The same things were measured in two ways. Each way mixes the same 10 hidden numbers, adds some noise and spreads widely along 6 directions of its own, which tell nothing about the thing.
In the rows, zero is written as 128.
Some things both ways: the first way, then the second way.
[115 140  83 120 104 153 113 127  95 101 143 156 142  94 169 140 170 139
 104 104  64]
[166 170  92  95 108 149 181 159 128 126 143 124 140 131 130 135 111 117
 121]

[143 152 117 127 138  90 136 128 141 146 106 166  67 134 142  91 103 132
 142 160 152]
[162  72 150 156 149 130  71 102  89 135 139 138 159 169 123 122 186 108
 111]

[ 65 153 153 186 149 144  81 145 119 189 151  88 153  86 133 141  94 114
 124 114 142]
[158  66  93 156 162 107 177 109 136 135 143 111  83 202 180 193 152 177
 136]

[134 120 152 180 124 121 139  79 179 126  95 135 115 199 155 122 144  80
 154 165 184]
[ 89 154 176 126 155 141  87 139 157 176 119 124 145  76 107 143 156  80
 137]

[101 102 106 122 131 117  93 138 108  90 162 116 156 111 136 153 174 140
 105 113 118]
[182 152  90 137 157 138 167 183 139 117 112 182  79  92 133 164 134 138
 172]

[185 124 141  55 135 140 167 143 136 104 112 132  86 138  73  90 111 164
 115 136 105]
[ 97 114  94  61  45 171  51 197  97 163 192  77 118 124  95 106 133 128
 149]

[143 142 130 125 133 163 122 116 121 138 159 118 151 120 124 126 137 114
 118  75 106]
[144  78 149 151 136  87 185  81 108 114 103 139  68 176 172 147  87 174
 131]

[ 66 195 146 185  98 168 118 106  61 166 128  78 165 118 143 125 141 161
 116 143 141]
[117 101 127 119 141 108 156  81 123 105  99  89 127 154 139 119 133 197
 142]

[140 107 118 102  97 108 130 149  87  78 132 116 177 129 117 143 151 148
  97 122 105]
[167 123 147 120 101 161 126 157 132 143 172 106  92 112 133 158 131 134
 150]

[149 120 114 208 202 109  87 159 173 176 151 129  73 111 112  81 104 171
 101 174 143]
[128 134 191  80 134 179 161 132 182 171 227  90 140 135 131 158  71 101
 125]

[132 147 144 181 163 174  89 107 153 182 100  93  75 106 103 127 123 131
 122 118 115]
[ 81 128 137 106 172 114 134  69 137 127  70 159  93  77 159 117 145 146
 133]

[110 151 118 108 144 150  98 139 123 184 139 111 130  65 129 176 132 120
 133  56 114]
[166 135 106 199 147 118 143 130 111  90  75 198 128 147 126 123 138 133
 135]

[143  82 106 133 169 130 130 130 175 113 180 128 127 135 127 115 160 119
 119 116 101]
[128 123  84 120 114 121  99 163 111 112 134 145 139 134 120 131 120 117
 104]

[102 121 106 135 159 126 105 150 156 154 130 118 114  79 109 118 133 162
 100 126  98]
[125 121  87 104 119 142 144 156 160 116 158 110 118 123 131 141 126 154
 128]

[148 105  82  86 114  78 125 190  58 124 152 137 189  70 105 192 113 181
 113  87 106]
[116 109  84 132  84 173  83 128 112 125 182 106 126 161 122 120 145 137
 129]

[109  97 176 132  83 117 153 138  71  57 116 112 148 184 131 153 101 121
 151 203 168]
[147  94 135 107 152 146 128 138 126 178 146 100 112 139 146 188 181 115
 138]

[ 98 164 110 160 129 115 109  97 105 145 123 117 104 129 147 117 163 143
 127 142 146]
[202 124 157 168 135 143 132 141 126 107 129 156 149 146 119 127 141 132
 127]

[161  57 114 131 168 128 135 166 129 109 174 131 172 132  86 164 136 158
  73 153 106]
[ 88 171 102 111 115 175  50 152 114 110 109 147 176  71  59  82 159  89
 128]

[131 128 115 133 126 122 129 122 158 138 129 111 147 120 118 107 154 149
 128  98 130]
[110 205  45 106  66 148 110 178 123  84 153 112 155 118 100  92  88 156
 139]

[114 123 136 150 128 137 130 150 129 139 137 105 148 119 117 125 122 161
 116 138 135]
[125  77 160 120 127 156 119  91 133 121 180  73 156 182 119 148 114 145
 103]

[157  89 101 178 176 155 127 155 143 138 188 124 155 131 138 138 172 149
  50 147  88]
[126 110 133 133 119 155 127  68 108  63 124 115 206 153  85  86 120 126
  80]

[107  89 144 107 143 144  94 173  59 110 202  85 234  91  84 193 113 101
  81  95  71]
[133 157 105 151  90 127 191 129 156 101 140 137 120 126 131  90  87 145
 142]

[138  94 144  67  98 129 153 178 101  76 115 120 142 113  77 141  88 188
 144 152 118]
[113 136 178 102 179 123 123 120 130 140  82 160  98  71 132 153 120 121
 142]

[154 128  85 162 180  56 145 139 162 192 129 179 110 139 132 108 118 149
  94 167 163]
[143 131 117 169 107 124 124 142 138 101 120 135 161 137 106 110 137 125
 111]

[130 106 125  77  83 128 176 126 114  91 101 132 177 145 109 159 142 153
 132 127 126]
[132 103 132 148  93 149 115 119 127  96 131  99 147 163 105 120 130 161
 110]

[116  93 136 176 137 144 130 129 163 124 148 117 158 152 141 141 148 119
 124 165 140]
[172 114 199 171 150 174 111 105 142 114 158 117 211 179  91 142 138 103
  91]

[119 137 108 129 131  98 129 122 155 165  94 130 133 106 109 121 124 141
 129 116 125]
[120 103  59 154 115  76 217  80 166  61  95 125  78 160 188 105 108 247
 127]

[127  97 151 130 122 130 143 148 134  89 162 132 166 168 164 135 131  81
 109 144 138]
[177 129  60 154 120 117 179 142  98  98 123 123 144 176 128 150 127 130
 123]

[177  61  74  75 139 119 139 163 170  62 198 176 158 127 148 134 184 131
 115 123  76]
[117 122  65 101 132 139 112 181 129 142 145 132 111 135 109 125 147 143
 167]

Other things, the second way, with their names:
z7: [ 80 103  66  99 118 108 122  94 103 116 127 108 113 159 140  84 135 176
 143]
z21: [132 157 128 111 134 147 111 158 132 141 149 159 144 134 105  95 112 114
 147]
z795: [105 158 186 138 164 117 155 102 167 128 127 146 140 108 133 119  78 122
 138]
z312: [145  69  96 122  96 182  59 141 113 125 185 102 145 163 101 124 188 130
 108]
z49: [ 84 137 122 122 138 132  74 154 128 107 116 138 153  91  60  89 121 123
 156]
z959: [114  60 147 107 163 155  81  51  76 119 143  91 185 191 121 170 147 105
  64]
z242: [192 141 103 164  83 115 151 122 123  74 135 127 149 177 155 107 111 182
  92]
z623: [ 90 184  66 109  54 170  74 149 105 120 182 101 202 139  86  59 116  99
 121]
z171: [169  97 167 134 148 120 167 118 104 103 122 130  94 152 132 179  72 150
 135]
z852: [181  97 151 148 137 131 170 138 136 142 143 147  82 160 164 166 116 148
 140]
z407: [ 51 145 112  80 121 142  56 127 117 123 132 124 186  96  74  71 125  90
 111]
z668: [ 72 153 109  92 144 140  86 117 145 129 136 115 156 100 115 121 139 118
 116]
z780: [109  96 143 117 105 121  91 126 123 145 161 119 112 132 134 112 122 123
 126]
z783: [179 154  87 155  53 175 151 125 114  51 157 132 178 157  93  69  97 138
  98]
z127: [143  63  74 101 158 112 116 149 100 160 122 116  90 171 148 155 199 163
 155]
z372: [155  61 104 128 170 130 115 129 100 125 123 132  81 166 138 178 165 167
 154]
z977: [121  84 111 137 125 124 112 127 116 121 117 139 142 152 113 102 158 135
 122]
z60: [ 89 159 183  93 125 136 164 109 188 123 139 109 144 100 140 134  53 137
  93]
z23: [148 169 218 145 175 139 129 151 147 148  94 213 109  52 119 150  97  61
 141]
z146: [127 204  79 132 104 124 118 132 115  99  90 146 175 112 119  66 145 138
 121]
z952: [129 102 131 146 138 116 165 112 133 122 121 117 107 165 131 125 124 172
 161]
z147: [166 176 172 148  97 148 215 126 149 104 131 132 183 155 102  90  60 118
 118]
z252: [118 149 100 121 110 149 145  90 121  94 126 133 156 139 120  82 117 137
 113]
z834: [182 122 112 140 132 157 163 168 131 137 176 129 144 186 120 166 116 111
 131]
z718: [ 78 102 126  76  93 136 101 133 137 196 202  76 129 140 148 128 130  96
 114]
z371: [131  94 176 136 118 142 113  84 119 139 139 116 139 152 135 110 147 124
 111]
z705: [123 162 104 133 135 134 152 112 132 102 102 142 142 103 122 112 128 124
 130]
z927: [107 117  73 112 144 117 120 135 100 146  99 133  78 127 158 169 154 140
 146]
z829: [104  60  58 105 120  99 161 159 159 102 131  99 110 111 107 113 150 168
 144]
z39: [124  98  89 136 153 135 120 144 112 148 111 132  82 152 109 131 176 152
 197]
z996: [ 78 118 123 128 160 107 162  88 164  89 103 143  93  93 131 122  88 164
 143]
z948: [135 122 139 114 129 126 123 144 109 129 147 125 162 153 109 134  97 104
 108]
z101: [130  85 108 131 193  90 127 191 138 200  80 165  44 114 158 179 208 142
 200]
z414: [111  96 204  95 174 147 133  88 135 149 140 107 159 140 103 141 114 101
 119]
z611: [ 87 101 171  99 129 108 175 146 194 200 168  80 106 121 161 166 106 116
 133]
z832: [123 147 130 105 120 176  68 151 123 140 159 127 152 125  89 110 143 107
 133]
z472: [ 88 151 120 100 105 131 163 128 166 148 154 108 124 123 144 119  94 128
 123]
z295: [145 139 113 134 138 138 115 101  92  97 118 162 139 118 116 107 130 105
 123]
z781: [222 132 105 166  93 133 231 143 121  73 134 154 132 197 144 123  71 166
 114]
z408: [121  74 156 140 144 130  81  69 107 116 106  98 137 132 126 140 182 146
 111]
z326: [157 114 104  94 143 169 155 153 142 134 198 119 147 168 115 152 113 113
 123]
z453: [114 149  89 114 147 122 119 128 124 112  98 141 143 122 122 118 145 135
 123]
z564: [116 172 174 129 149 120 164 131 179 138  99 173 122  43 125  99 115  95
 142]
z814: [157 116  93 114  80 174  50 219 131 213 194 109  92 139 157 166 214 115
 143]
z426: [ 60 154  94  95 107 106 201 140 180 135 154 101 109  93 129 105  63 129
 159]

Some of these things the first way, each followed by its name:
[123 132 131 201 195 146  95 136 214 208 115 118  87  94  99  86  94 143
 111 139 127] -> z668
[121 124 149 134 129 135 108 140 158 139 133 103 140 113 115 124 108 113
 158 115 134] -> z795
[153  78 149 123 132 134 139 171 111 108 158 112 169 132 100 163  92 132
 126 130 125] -> z927
[128 129 116 184 151 158 118 124 130 128 170 138 124 145 158 109 154 152
 102 169 133] -> z414
[123  86 115  80 113 121 133 145  68  67 151 128 196 125  95 172 142 141
  83 118  88] -> z783
[107 118 138 230 126 199 116  93 137 122 171  77 138 163 188 140 194 116
 131 123 137] -> z959
[139  96 154  31  99 114 140 143 128  67  84 134  93 123  85 150  95 135
 181 118 140] -> z23
[ 85 153 122 168 133 107  93  78  82 128 120 125 118 146 140 136 153 109
 123 151 151] -> z564
[ 74 167 169 111  79 165 128 104  83  99 119  71 139 137 133 115 147 150
 147  99 167] -> z171
[127 122 154 161 146 137 119 106 140 140 121 115 114 148 109 126 106 100
 145 143 144] -> z472
[121 102 121 112 126 109 137 106 136  82 109 142 108 158 117 124 152 133
 125 156 135] -> z312
[141 116 134  65 126 160 121 179 119 127 108 133 132  63  78 155  78 150
 114  99  65] -> z252
[176 112  86 111 135  88 133 143 131 113 141 158 111 128 140 131 147 147
 135 126 127] -> z852
[182 125 122 162 128 104 172 108 202 142  62 163  94 185 139  84 137 138
 113 172 163] -> z408
[138 119  66  89 140 133 101 151 115 112 189 166 145  68 130 136 151 157
 130  92  63] -> z21
[117 148 128 105 120 160 108 158 135 158  99 120 129  65 126 152 113 131
 108  81  85] -> z705
[153 120  97 139 127  88 139 129  90 105 171 165 162 153 135 114 130 147
 124 153 139] -> z7
[146 117 123  79 129 123 152 133 128 106 128 148  99 138 125 135 135 128
 138 146 122] -> z977
[170 101 174 120 156  87 151 117 175 134  52 139  43 170  56 100  43 110
 175 196 167] -> z814
[101 120 139 139 129 154 126 113 148 119 122 129 132 128 117 122 121 124
 140 139 121] -> z453
[131 110 135 107 125 144 110 129 127  88 137 128 132 129 128 130 135 106
 116 103 107] -> z295
[ 96 160 123 120 127 130 110 118  96 142 147 132 113 111 157 148 139 118
 156 133 139] -> z101
